There are 4 nested groupings, the coarsest first. Each group lies inside one group of the grouping before and may be the whole of it. The rows also spread widely along 16 directions, which tell nothing about the answers.
In the rows, 128 means zero.
Known rows, each followed by its group in each grouping:
120  123  148  134  124  143  151  126  118  110  132  110  157  145  129  138  94  107  132  159  143  120  138  156  153  141  137 -> J_905 J_352 lafa J_49
140  101  125  108  108  138  122  143  107  161  127  144  109  143  129  129  137  137  148  110  135  161  148  103  127  112  119 -> J_905 J_533 sagur J_701
146  118  109  104  108  97  118  127  106  97  117  137  131  119  144  182  125  152  153  131  123  111  179  162  140  141  144 -> J_905 J_533 nov J_959
89  126  127  133  115  153  165  125  129  160  105  168  182  105  139  119  104  145  157  82  146  160  114  126  130  118  113 -> J_469 J_679 Zizet J_641
149  114  123  136  123  151  151  126  115  130  117  138  108  129  113  117  139  141  155  136  140  151  127  117  133  118  114 -> J_469 J_714 Koto J_114
114  127  91  67  133  117  133  105  120  117  101  135  146  122  151  184  109  151  158  123  175  112  179  108  121  125  151 -> J_905 J_533 sagur J_988
107  156  127  116  120  111  143  102  134  107  131  133  141  112  128  103  107  114  107  143  138  101  109  117  137  134  136 -> J_469 J_714 Koto J_421
117  143  132  111  123  108  125  136  111  140  143  111  139  132  117  123  128  131  114  151  124  132  117  128  139  139  101 -> J_905 J_352 vovel J_483
187  135  98  112  90  119  152  127  122  100  138  140  160  127  123  146  112  181  138  122  163  130  157  119  133  108  165 -> J_905 J_352 vovel J_86
158  117  125  129  125  148  119  140  119  132  152  130  103  158  127  120  120  113  117  128  132  151  127  140  131  129  115 -> J_469 J_679 Zizet J_641
131  123  107  103  103  101  146  144  117  130  114  112  143  151  118  132  134  165  155  142  152  134  161  135  141  156  119 -> J_469 J_679 Zizet J_641
105  103  187  149  108  133  122  134  173  84  107  121  133  161  100  113  151  145  151  138  119  144  111  120  161  117  136 -> J_905 J_533 sagur J_701
186  169  171  78  144  102  116  161  139  67  165  155  116  142  123  105  158  145  88  107  127  133  133  121  99  84  171 -> J_469 J_679 Zizet J_641
93  136  160  114  122  113  117  135  145  122  148  132  135  148  128  119  120  116  139  120  121  137  122  133  146  133  132 -> J_905 J_533 nov J_959
135  133  121  125  116  122  120  120  102  134  138  143  127  98  129  149  135  124  131  124  60  152  126  117  140  127  106 -> J_905 J_352 lafa J_49
121  155  153  88  140  116  147  154  98  130  158  127  157  139  146  141  108  108  126  130  122  134  154  161  129  134  126 -> J_469 J_679 Zizet J_641
187  140  128  179  107  120  121  149  115  116  150  120  161  122  105  133  130  179  106  130  134  128  100  188  135  125  118 -> J_905 J_533 sagur J_701
87  128  147  161  116  97  101  102  154  117  134  84  117  150  107  135  113  142  156  168  143  106  114  155  174  144  119 -> J_905 J_352 vovel J_483
113  134  148  111  91  112  137  131  111  153  136  117  131  138  122  116  128  144  150  109  109  142  159  106  137  114  154 -> J_469 J_714 Koto J_421
150  128  119  148  105  162  167  124  88  117  124  135  151  108  98  107  126  146  149  109  113  167  140  138  136  128  161 -> J_905 J_352 lafa J_49
145  108  163  121  96  180  144  150  102  148  140  162  163  147  136  135  105  137  129  88  147  179  134  110  138  67  127 -> J_905 J_533 sagur J_701
138  116  145  115  129  102  116  137  165  95  139  101  118  171  134  169  135  128  150  169  103  123  145  131  153  144  114 -> J_469 J_679 Zizet J_641
163  111  118  107  106  154  133  136  124  97  142  113  128  173  110  141  130  137  145  125  122  166  163  114  143  131  160 -> J_905 J_533 sagur J_701
127  112  104  127  114  156  115  116  118  115  106  127  146  136  135  155  103  135  117  99  138  137  148  150  125  133  155 -> J_905 J_352 vovel J_483
122  146  163  132  131  132  154  131  128  93  126  148  182  105  126  129  118  127  103  154  120  126  87  133  149  114  96 -> J_905 J_352 lafa J_49
108  107  149  112  96  145  141  121  128  89  109  144  142  135  121  105  121  102  111  133  118  137  124  107  152  131  141 -> J_905 J_533 nov J_959
104  157  140  85  124  124  136  115  133  67  114  99  151  142  93  131  158  154  119  150  101  144  126  88  146  127  125 -> J_469 J_714 Koto J_114
104  151  152  107  128  78  75  119  140  122  155  131  89  122  121  128  154  127  134  110  70  133  126  114  134  121  137 -> J_905 J_533 sagur J_988
91  135  142  100  117  96  117  132  142  160  137  113  129  152  133  127  123  139  147  124  136  131  139  109  136  129  118 -> J_469 J_679 Zizet J_641
129  134  79  99  84  72  97  109  105  128  114  131  109  118  143  155  116  153  130  117  123  98  174  141  139  152  136 -> J_469 J_714 Koto J_114

New rows. What belongs after each?
142  134  149  112  147  106  124  142  122  134  152  112  117  136  135  137  130  113  128  142  124  112  147  141  113  130  152 -> J_905 J_533 sagur J_988
138  113  115  140  125  102  124  151  145  173  149  125  122  138  136  145  136  138  168  133  106  140  127  140  129  159  99 -> J_905 J_533 nov J_959
101  106  136  125  100  126  164  106  82  144  115  132  116  99  119  108  120  105  172  141  114  128  160  121  147  138  155 -> J_905 J_533 nov J_959
158  134  137  107  142  115  154  152  152  108  137  138  124  154  139  107  121  115  127  143  162  108  138  139  113  142  152 -> J_469 J_714 Koto J_114
111  125  134  114  113  120  133  129  86  169  143  174  112  85  144  98  122  81  126  99  76  144  127  123  122  134  125 -> J_905 J_533 nov J_959
135  149  147  89  108  94  121  166  125  104  160  136  154  169  137  131  110  133  119  141  147  133  142  156  160  141  111 -> J_905 J_352 lafa J_49
113  151  173  117  106  95  108  129  163  94  169  148  132  146  129  118  112  124  136  118  105  137  117  127  164  110  145 -> J_905 J_352 vovel J_483
157  147  94  108  145  185  138  121  64  129  124  125  141  120  112  136  123  144  77  133  174  151  108  123  110  102  85 -> J_469 J_714 Koto J_114
87  165  157  84  117  87  110  137  129  140  180  86  145  164  132  137  114  105  121  128  71  137  149  124  147  148  134 -> J_469 J_679 Zizet J_641
140  133  160  146  170  142  120  105  102  130  157  79  65  119  112  158  156  100  158  161  53  134  146  125  118  111  145 -> J_469 J_714 Koto J_421
138  130  130  150  112  109  121  131  130  171  167  144  112  129  135  103  100  120  136  123  147  125  113  145  136  127  124 -> J_905 J_352 vovel J_86
147  123  109  152  97  141  167  100  130  96  125  133  142  114  124  116  100  112  130  150  118  116  123  130  151  145  150 -> J_469 J_714 Koto J_421
107  140  122  115  135  105  123  111  154  119  119  149  125  102  120  93  143  124  105  134  132  114  82  94  118  136  116 -> J_905 J_533 nov J_959
112  131  130  128  131  158  142  114  84  117  133  126  121  128  101  103  116  116  142  135  156  146  129  151  146  134  133 -> J_905 J_533 sagur J_701
139  144  99  145  97  153  118  88  66  127  145  103  123  114  86  138  119  168  122  138  136  158  115  126  163  101  94 -> J_469 J_679 Zizet J_641
153  141  141  145  127  122  133  119  90  132  136  99  106  109  107  110  141  131  104  149  116  109  128  135  114  115  147 -> J_469 J_714 Koto J_421
95  107  154  113  123  158  136  125  145  103  93  131  128  159  123  138  137  143  167  118  142  156  146  109  144  110  133 -> J_469 J_714 Koto J_421
128  147  94  72  115  118  116  132  125  141  137  145  173  138  173  155  78  123  77  90  157  114  147  127  108  130  136 -> J_469 J_679 Zizet J_641
94  165  103  82  125  76  107  100  112  158  146  149  111  106  158  136  93  119  130  121  154  94  139  122  131  129  114 -> J_469 J_714 Koto J_114
128  121  142  152  157  172  134  93  104  132  141  170  81  91  129  84  102  66  121  123  151  124  95  135  117  103  147 -> J_905 J_533 sagur J_701
108  147  130  130  115  129  119  125  147  99  127  146  140  146  122  99  108  133  118  102  155  132  109  157  143  140  136 -> J_469 J_714 Koto J_114
141  155  124  90  141  144  119  139  80  105  147  155  84  131  108  78  147  102  97  111  117  162  124  137  118  133  122 -> J_469 J_714 Koto J_114
106  137  152  118  121  110  128  115  150  109  149  152  110  130  127  120  117  125  188  105  114  143  152  130  148  120  174 -> J_905 J_352 vovel J_86
151  152  106  124  148  138  142  107  113  97  153  107  135  122  117  158  118  130  137  151  115  134  133  145  134  138  129 -> J_469 J_679 Zizet J_641
143  146  135  81  152  117  166  120  125  124  152  163  124  102  150  122  109  97  147  131  138  118  148  99  107  108  170 -> J_905 J_352 vovel J_483
131  128  125  84  128  122  161  148  113  150  138  165  145  110  145  122  132  110  142  117  104  150  137  99  115  134  120 -> J_905 J_533 nov J_959
144  108  109  110  123  116  127  145  143  187  143  164  102  132  153  105  123  102  134  107  120  143  126  96  106  137  122 -> J_905 J_352 vovel J_483
158  148  138  122  96  85  149  147  152  115  155  135  154  147  139  119  105  150  135  131  150  106  141  143  139  130  156 -> J_469 J_714 Koto J_421
65  131  139  83  164  128  116  101  103  156  115  74  87  139  125  151  143  96  148  159  103  124  158  91  120  137  119 -> J_469 J_714 Koto J_114
100  107  142  136  88  102  130  141  110  149  117  110  119  153  105  104  131  147  167  152  145  138  143  148  168  153  108 -> J_905 J_352 vovel J_483
93  170  137  121  102  108  101  81  138  63  126  156  132  100  115  115  119  147  108  106  117  120  100  122  160  103  140 -> J_469 J_714 Koto J_421
133  135  167  130  141  123  138  130  127  119  138  124  111  132  114  92  129  122  131  143  159  115  126  129  122  111  162 -> J_905 J_352 lafa J_49
129  133  186  146  125  117  129  133  143  112  153  164  111  130  136  102  109  117  147  117  149  122  118  160  144  95  145 -> J_469 J_679 Zizet J_641
119  137  152  124  131  108  120  132  119  121  131  131  123  114  125  114  135  116  117  127  100  122  126  143  122  131  144 -> J_905 J_352 vovel J_483
111  129  143  123  128  122  127  135  125  107  128  131  121  143  114  117  130  132  157  128  135  143  139  158  146  143  138 -> J_905 J_352 vovel J_483
90  138  102  77  157  126  137  107  192  91  105  126  157  132  133  139  138  115  137  110  97  135  129  73  104  163  169 -> J_905 J_533 sagur J_988
91  127  149  141  146  108  143  103  137  139  115  105  122  103  122  123  132  109  151  169  106  103  117  112  133  141  130 -> J_905 J_352 lafa J_49
121  140  154  110  126  120  112  140  116  113  123  134  122  135  125  124  142  137  112  115  119  133  132  138  126  115  125 -> J_469 J_714 Koto J_114
156  145  101  153  138  129  135  131  119  124  136  131  119  125  110  109  127  150  131  135  161  127  106  172  126  147  110 -> J_469 J_714 Koto J_114
128  145  127  95  130  126  146  132  63  145  135  130  122  102  128  105  127  102  110  110  103  133  162  140  103  136  159 -> J_469 J_679 Zizet J_641
143  104  168  133  134  134  144  182  155  129  143  165  109  170  134  105  145  116  178  116  115  175  131  157  139  141  109 -> J_469 J_679 Zizet J_641
135  123  130  153  127  101  97  134  155  110  127  65  106  172  88  118  158  154  118  184  133  116  107  138  146  165  105 -> J_905 J_352 lafa J_49
125  114  151  161  106  135  160  103  107  120  108  138  160  76  119  136  123  136  126  161  116  113  98  117  149  101  108 -> J_905 J_533 nov J_959
120  117  118  152  165  167  132  115  134  127  106  112  136  126  134  146  114  113  121  124  138  125  118  162  105  143  131 -> J_469 J_679 Zizet J_641
100  139  170  148  130  150  92  125  121  120  127  110  140  140  99  134  137  163  112  113  132  157  94  141  142  89  107 -> J_905 J_352 vovel J_483
134  163  102  98  145  102  116  130  131  86  118  144  149  110  110  140  156  181  132  115  141  136  117  139  120  137  117 -> J_905 J_533 sagur J_701
115  122  132  160  126  120  150  123  140  129  112  121  138  120  108  103  126  146  160  142  155  121  116  153  135  146  140 -> J_905 J_352 vovel J_483
110  143  123  123  133  128  107  116  134  114  135  110  132  143  105  142  134  159  144  123  141  147  119  130  141  127  123 -> J_905 J_533 sagur J_988
126  106  123  142  115  146  133  106  119  133  100  106  156  109  124  165  128  147  117  145  118  121  119  105  127  114  118 -> J_905 J_533 nov J_959
140  135  132  111  87  111  89  129  142  140  135  130  135  147  142  165  123  181  133  62  112  142  166  108  120  84  170 -> J_469 J_714 Koto J_114
74  101  162  151  104  163  122  120  127  150  109  102  138  141  106  96  131  93  105  119  69  162  102  104  141  138  127 -> J_905 J_352 vovel J_483
165  146  172  131  149  128  150  164  166  117  177  174  112  150  137  101  129  120  169  107  130  155  118  146  124  107  144 -> J_469 J_714 Koto J_114
104  125  141  109  138  143  164  120  107  136  113  109  143  122  113  108  129  105  120  171  132  129  119  91  132  134  114 -> J_905 J_352 lafa J_49
161  131  131  96  137  132  153  144  124  114  131  140  131  137  137  148  138  139  138  142  135  138  144  110  120  112  119 -> J_469 J_714 Koto J_421
127  135  154  128  141  101  140  131  154  97  119  159  147  98  138  141  137  135  145  135  106  115  118  139  128  122  130 -> J_905 J_352 vovel J_86
135  128  114  121  131  129  128  122  103  129  140  123  126  115  129  142  123  111  123  138  104  129  133  141  126  146  127 -> J_905 J_533 nov J_959
139  144  140  131  143  105  128  125  133  112  147  129  110  121  116  102  130  123  131  143  147  107  118  146  123  133  151 -> J_905 J_533 sagur J_701
142  136  147  94  146  113  146  155  128  139  158  168  101  127  125  89  151  114  153  130  131  152  119  106  118  123  117 -> J_905 J_533 nov J_959
157  125  156  132  121  126  154  135  155  90  131  169  142  120  148  142  118  120  137  138  111  122  119  130  141  107  126 -> J_469 J_714 Koto J_114
96  124  191  129  122  132  137  157  86  126  100  93  162  144  113  136  140  152  130  127  131  132  159  178  132  118  136 -> J_469 J_679 Zizet J_641
143  138  127  111  112  130  139  106  107  103  138  153  138  112  132  126  95  127  122  124  169  112  138  127  137  101  162 -> J_905 J_533 sagur J_701
126  125  123  107  121  116  145  106  157  130  140  142  136  118  147  154  111  117  164  135  99  131  140  75  140  119  142 -> J_905 J_352 lafa J_49
148  117  138  134  105  138  141  141  137  113  123  129  147  140  111  113  137  146  123  121  119  148  128  119  130  124  149 -> J_905 J_352 vovel J_86
137  151  76  105  153  128  135  124  116  173  160  97  140  130  140  138  109  99  101  129  105  131  129  125  95  172  121 -> J_469 J_679 Zizet J_641
137  123  138  133  125  131  140  144  132  110  129  125  138  143  120  127  137  128  136  134  103  147  128  149  138  147  119 -> J_469 J_679 Zizet J_641
128  158  157  110  127  116  143  150  132  124  172  140  135  151  128  106  116  112  136  129  119  146  121  141  145  131  119 -> J_469 J_714 Koto J_114
103  136  126  122  143  118  134  114  103  128  120  124  121  108  125  121  119  111  142  141  131  115  141  152  129  151  140 -> J_905 J_352 lafa J_49
119  132  126  83  111  117  166  121  111  127  137  143  127  123  131  100  117  96  140  138  112  137  149  92  138  139  140 -> J_469 J_679 Zizet J_641
134  118  165  110  134  112  124  170  146  112  101  166  129  141  149  133  150  146  137  105  136  128  141  152  114  116  124 -> J_469 J_714 Koto J_114
110  143  116  135  128  79  103  91  148  118  147  108  111  115  134  145  104  113  134  159  113  86  123  143  147  155  138 -> J_905 J_352 vovel J_483
134  132  153  142  123  119  103  144  181  86  130  151  156  146  131  142  128  165  123  101  143  132  101  154  134  113  133 -> J_905 J_533 nov J_959
115  149  144  136  110  114  138  95  148  127  168  128  132  122  121  101  89  113  138  133  136  119  110  107  150  111  163 -> J_905 J_352 vovel J_483
124  120  118  119  131  138  107  122  107  120  103  120  120  126  112  142  147  151  117  128  131  140  129  129  123  125  114 -> J_905 J_352 vovel J_86
143  103  151  128  131  138  160  128  161  146  129  130  128  134  158  144  118  94  139  146  101  117  134  86  115  114  142 -> J_469 J_714 Koto J_421
110  150  144  113  129  131  115  119  114  105  130  133  127  131  124  131  121  133  122  115  133  133  129  143  137  113  129 -> J_469 J_714 Koto J_114
